The rows of a group lie close to one hidden flat surface of 9 dimensions, which passes through zero. Surfaces can cross.
In the rows, 100 means zero.
Known rows, each followed by its group:
[90, 114, 105, 107, 111, 133, 106, 69, 86, 71, 119, 99, 77] -> Q
[106, 80, 105, 101, 123, 83, 79, 120, 92, 140, 92, 95, 138] -> G
[130, 74, 119, 178, 125, 124, 126, 84, 58, 83, 102, 90, 124] -> G
[122, 114, 76, 91, 134, 84, 64, 87, 131, 156, 125, 101, 68] -> G
[120, 136, 88, 108, 104, 101, 83, 125, 96, 105, 82, 131, 88] -> Z
[104, 65, 114, 118, 139, 70, 71, 40, 80, 121, 123, 146, 102] -> Q
[45, 93, 101, 41, 68, 102, 112, 107, 90, 118, 114, 48, 103] -> G
[99, 86, 95, 96, 123, 104, 110, 118, 101, 56, 70, 97, 79] -> D
[59, 135, 88, 69, 52, 159, 90, 82, 133, 58, 87, 110, 101] -> G
[94, 99, 60, 123, 97, 105, 112, 102, 136, 85, 75, 119, 54] -> Z
[87, 84, 70, 102, 67, 83, 137, 89, 76, 139, 116, 79, 117] -> Z
[152, 79, 55, 123, 94, 72, 131, 81, 107, 104, 106, 117, 127] -> P
[113, 134, 103, 100, 83, 79, 102, 90, 90, 121, 79, 98, 113] -> Q
[73, 32, 66, 55, 117, 127, 80, 34, 129, 73, 122, 114, 135] -> Z
[87, 103, 60, 114, 82, 85, 139, 113, 114, 121, 129, 126, 111] -> Z
[68, 76, 92, 55, 65, 102, 86, 57, 121, 112, 127, 86, 87] -> D
[128, 81, 70, 99, 107, 118, 65, 99, 88, 129, 83, 79, 87] -> P
[90, 104, 74, 107, 82, 111, 94, 101, 95, 103, 109, 132, 56] -> G
[82, 86, 112, 62, 84, 122, 99, 113, 137, 87, 143, 62, 116] -> D
[76, 109, 86, 97, 71, 130, 115, 64, 100, 80, 121, 85, 55] -> G
[108, 158, 108, 106, 56, 63, 101, 93, 82, 129, 96, 148, 100] -> Z
[84, 164, 129, 109, 95, 85, 90, 121, 101, 167, 157, 96, 84] -> G
[109, 78, 77, 109, 125, 129, 100, 154, 86, 107, 92, 86, 138] -> Q
[83, 119, 99, 59, 72, 92, 86, 89, 115, 127, 144, 116, 115] -> D
[128, 95, 121, 111, 137, 124, 88, 129, 116, 68, 116, 102, 140] -> P
[83, 77, 97, 57, 153, 79, 98, 68, 123, 87, 76, 56, 70] -> D
[94, 76, 75, 68, 57, 77, 132, 146, 96, 114, 113, 92, 136] -> Q
[151, 111, 122, 125, 114, 85, 98, 102, 104, 119, 108, 74, 110] -> D
[100, 108, 90, 94, 57, 127, 81, 14, 122, 80, 103, 134, 147] -> G
[101, 88, 65, 66, 99, 76, 122, 155, 106, 100, 82, 79, 59] -> Z
[85, 79, 136, 61, 76, 100, 79, 90, 69, 86, 96, 98, 119] -> P
[161, 84, 78, 116, 85, 80, 111, 110, 36, 124, 86, 105, 141] -> D
[120, 94, 94, 149, 121, 117, 79, 110, 131, 116, 61, 89, 96] -> D
[77, 104, 84, 104, 96, 116, 100, 104, 115, 90, 97, 119, 79] -> P
[105, 67, 103, 112, 145, 97, 82, 88, 80, 93, 94, 136, 110] -> Q
[104, 125, 95, 126, 128, 68, 158, 128, 117, 75, 72, 92, 76] -> P
[78, 99, 94, 99, 124, 113, 105, 91, 148, 90, 112, 73, 67] -> P
[122, 101, 85, 68, 76, 86, 83, 112, 115, 106, 106, 114, 101] -> D
[122, 92, 60, 108, 91, 94, 119, 124, 47, 118, 57, 93, 135] -> Z
[102, 122, 94, 121, 104, 113, 114, 140, 79, 101, 105, 105, 92] -> G
[119, 134, 73, 110, 101, 133, 121, 146, 93, 93, 87, 76, 113] -> Q
[90, 133, 115, 119, 87, 115, 68, 116, 115, 120, 86, 123, 98] -> Q
[103, 81, 114, 73, 66, 80, 89, 73, 122, 76, 110, 123, 97] -> P
[117, 102, 107, 107, 36, 118, 95, 113, 100, 115, 138, 107, 131] -> D
[86, 102, 39, 49, 71, 113, 59, 79, 83, 110, 88, 184, 128] -> Z
[108, 75, 87, 93, 109, 102, 110, 67, 97, 109, 106, 55, 99] -> Q
[96, 93, 135, 114, 83, 82, 127, 92, 65, 107, 111, 84, 155] -> Z
[72, 92, 100, 125, 104, 133, 102, 75, 28, 108, 67, 82, 94] -> P
[105, 79, 75, 112, 144, 116, 130, 108, 112, 96, 106, 61, 126] -> P
[119, 75, 72, 102, 126, 113, 96, 153, 77, 114, 67, 81, 153] -> Q

New rows, each followed by its group:
[76, 79, 123, 175, 79, 145, 94, 80, 70, 95, 105, 118, 91] -> G
[92, 64, 145, 125, 107, 92, 100, 68, 98, 102, 98, 71, 114] -> G
[73, 92, 78, 62, 107, 110, 86, 85, 112, 105, 109, 100, 88] -> D
[94, 155, 88, 83, 101, 133, 90, 132, 91, 146, 123, 87, 179] -> G
[94, 108, 97, 157, 99, 132, 106, 121, 67, 113, 118, 115, 73] -> G
[80, 88, 110, 66, 90, 97, 142, 122, 87, 54, 80, 53, 100] -> G
[88, 45, 81, 82, 84, 77, 92, 92, 96, 87, 73, 131, 86] -> G
[101, 151, 112, 95, 73, 76, 118, 95, 77, 83, 102, 158, 99] -> Q
[85, 42, 136, 114, 94, 78, 124, 74, 72, 99, 101, 63, 116] -> G
[157, 154, 100, 161, 118, 92, 98, 122, 53, 96, 79, 162, 72] -> D
[101, 119, 73, 61, 112, 90, 86, 128, 130, 100, 120, 134, 78] -> Z
[136, 105, 41, 89, 114, 99, 145, 112, 50, 115, 137, 76, 101] -> G
[100, 108, 93, 108, 72, 96, 92, 48, 94, 105, 75, 122, 100] -> Z
[102, 77, 64, 87, 75, 123, 71, 93, 136, 66, 92, 149, 74] -> P
[56, 111, 77, 125, 117, 133, 117, 87, 130, 94, 111, 98, 68] -> P
[117, 101, 70, 81, 118, 98, 49, 92, 139, 123, 82, 131, 115] -> G
[91, 78, 145, 96, 75, 35, 77, 78, 136, 165, 118, 87, 111] -> Q
[100, 127, 153, 102, 84, 83, 103, 26, 110, 133, 151, 69, 146] -> G
[60, 102, 130, 111, 63, 100, 92, 81, 100, 112, 112, 119, 88] -> G
[110, 113, 121, 86, 76, 78, 100, 122, 127, 105, 117, 99, 119] -> D
[97, 70, 107, 90, 85, 119, 128, 117, 92, 26, 89, 91, 80] -> D
[84, 121, 90, 113, 104, 110, 107, 130, 91, 95, 85, 122, 96] -> P
[126, 86, 64, 98, 117, 112, 81, 111, 72, 154, 98, 62, 121] -> P
[107, 124, 139, 116, 106, 83, 128, 106, 97, 89, 115, 79, 88] -> G
[108, 85, 81, 103, 115, 113, 120, 127, 68, 99, 118, 94, 140] -> Q
[116, 93, 140, 76, 85, 46, 112, 71, 98, 107, 106, 70, 104] -> P
[123, 98, 79, 87, 90, 80, 104, 111, 101, 130, 62, 64, 124] -> Q
[134, 126, 87, 77, 66, 32, 138, 77, 111, 110, 87, 89, 78] -> Q
[100, 112, 127, 100, 149, 128, 63, 83, 169, 95, 91, 33, 63] -> G
[72, 117, 177, 111, 92, 74, 77, 83, 108, 111, 118, 126, 111] -> Q
[119, 101, 76, 88, 110, 100, 77, 116, 139, 126, 106, 85, 75] -> P
[139, 143, 113, 99, 166, 112, 63, 149, 121, 70, 93, 142, 113] -> Z
[110, 94, 100, 105, 79, 91, 95, 83, 109, 80, 93, 134, 87] -> P
[92, 87, 126, 76, 78, 59, 87, 90, 115, 124, 62, 77, 116] -> Q
[116, 109, 126, 129, 152, 115, 109, 58, 80, 90, 127, 76, 96] -> Q
[95, 66, 105, 103, 128, 112, 97, 143, 89, 87, 56, 78, 139] -> G
[137, 108, 118, 116, 124, 93, 91, 51, 80, 111, 71, 66, 118] -> Z
[125, 112, 100, 84, 110, 79, 156, 99, 79, 75, 118, 60, 102] -> G
[88, 69, 123, 127, 119, 115, 110, 106, 72, 112, 102, 52, 119] -> G
[57, 131, 182, 112, 94, 86, 109, 118, 117, 113, 126, 55, 60] -> G
[70, 95, 170, 94, 101, 75, 80, 98, 81, 99, 89, 125, 146] -> Q
[115, 94, 98, 158, 150, 148, 73, 105, 117, 107, 95, 79, 70] -> G
[94, 121, 121, 149, 120, 128, 104, 142, 116, 113, 147, 91, 89] -> Z
[99, 93, 64, 69, 91, 86, 104, 126, 71, 130, 104, 117, 143] -> G
[120, 136, 139, 150, 84, 80, 107, 50, 93, 115, 71, 82, 80] -> Z
[98, 127, 154, 109, 72, 63, 87, 92, 137, 66, 74, 173, 111] -> G
[118, 118, 82, 132, 107, 121, 113, 106, 77, 105, 117, 107, 107] -> G
[102, 59, 105, 127, 124, 97, 117, 129, 83, 70, 75, 90, 58] -> G
[50, 79, 94, 83, 69, 75, 155, 69, 65, 84, 91, 103, 115] -> P
[123, 91, 71, 106, 126, 135, 87, 88, 105, 92, 86, 89, 134] -> G
[47, 83, 73, 37, 29, 61, 121, 130, 84, 78, 89, 152, 45] -> G
[102, 97, 93, 99, 83, 86, 118, 108, 88, 93, 77, 103, 106] -> Z
[75, 112, 159, 47, 79, 75, 83, 111, 115, 55, 121, 148, 113] -> Z
[91, 108, 120, 92, 114, 94, 101, 122, 121, 84, 86, 76, 71] -> G
[103, 105, 136, 106, 128, 85, 98, 54, 94, 72, 96, 103, 79] -> Q
[100, 61, 79, 89, 84, 113, 83, 59, 88, 102, 88, 89, 84] -> P
[101, 106, 88, 83, 140, 107, 96, 160, 130, 83, 82, 95, 118] -> D
[79, 120, 64, 65, 87, 144, 74, 118, 141, 66, 67, 113, 79] -> G
[104, 78, 122, 116, 118, 96, 75, 80, 136, 80, 75, 104, 72] -> G
[121, 107, 66, 76, 91, 92, 138, 94, 83, 70, 105, 99, 96] -> G
[38, 113, 96, 119, 112, 113, 145, 71, 152, 91, 152, 93, 86] -> P
[86, 94, 85, 96, 69, 94, 103, 56, 81, 136, 116, 100, 116] -> Z
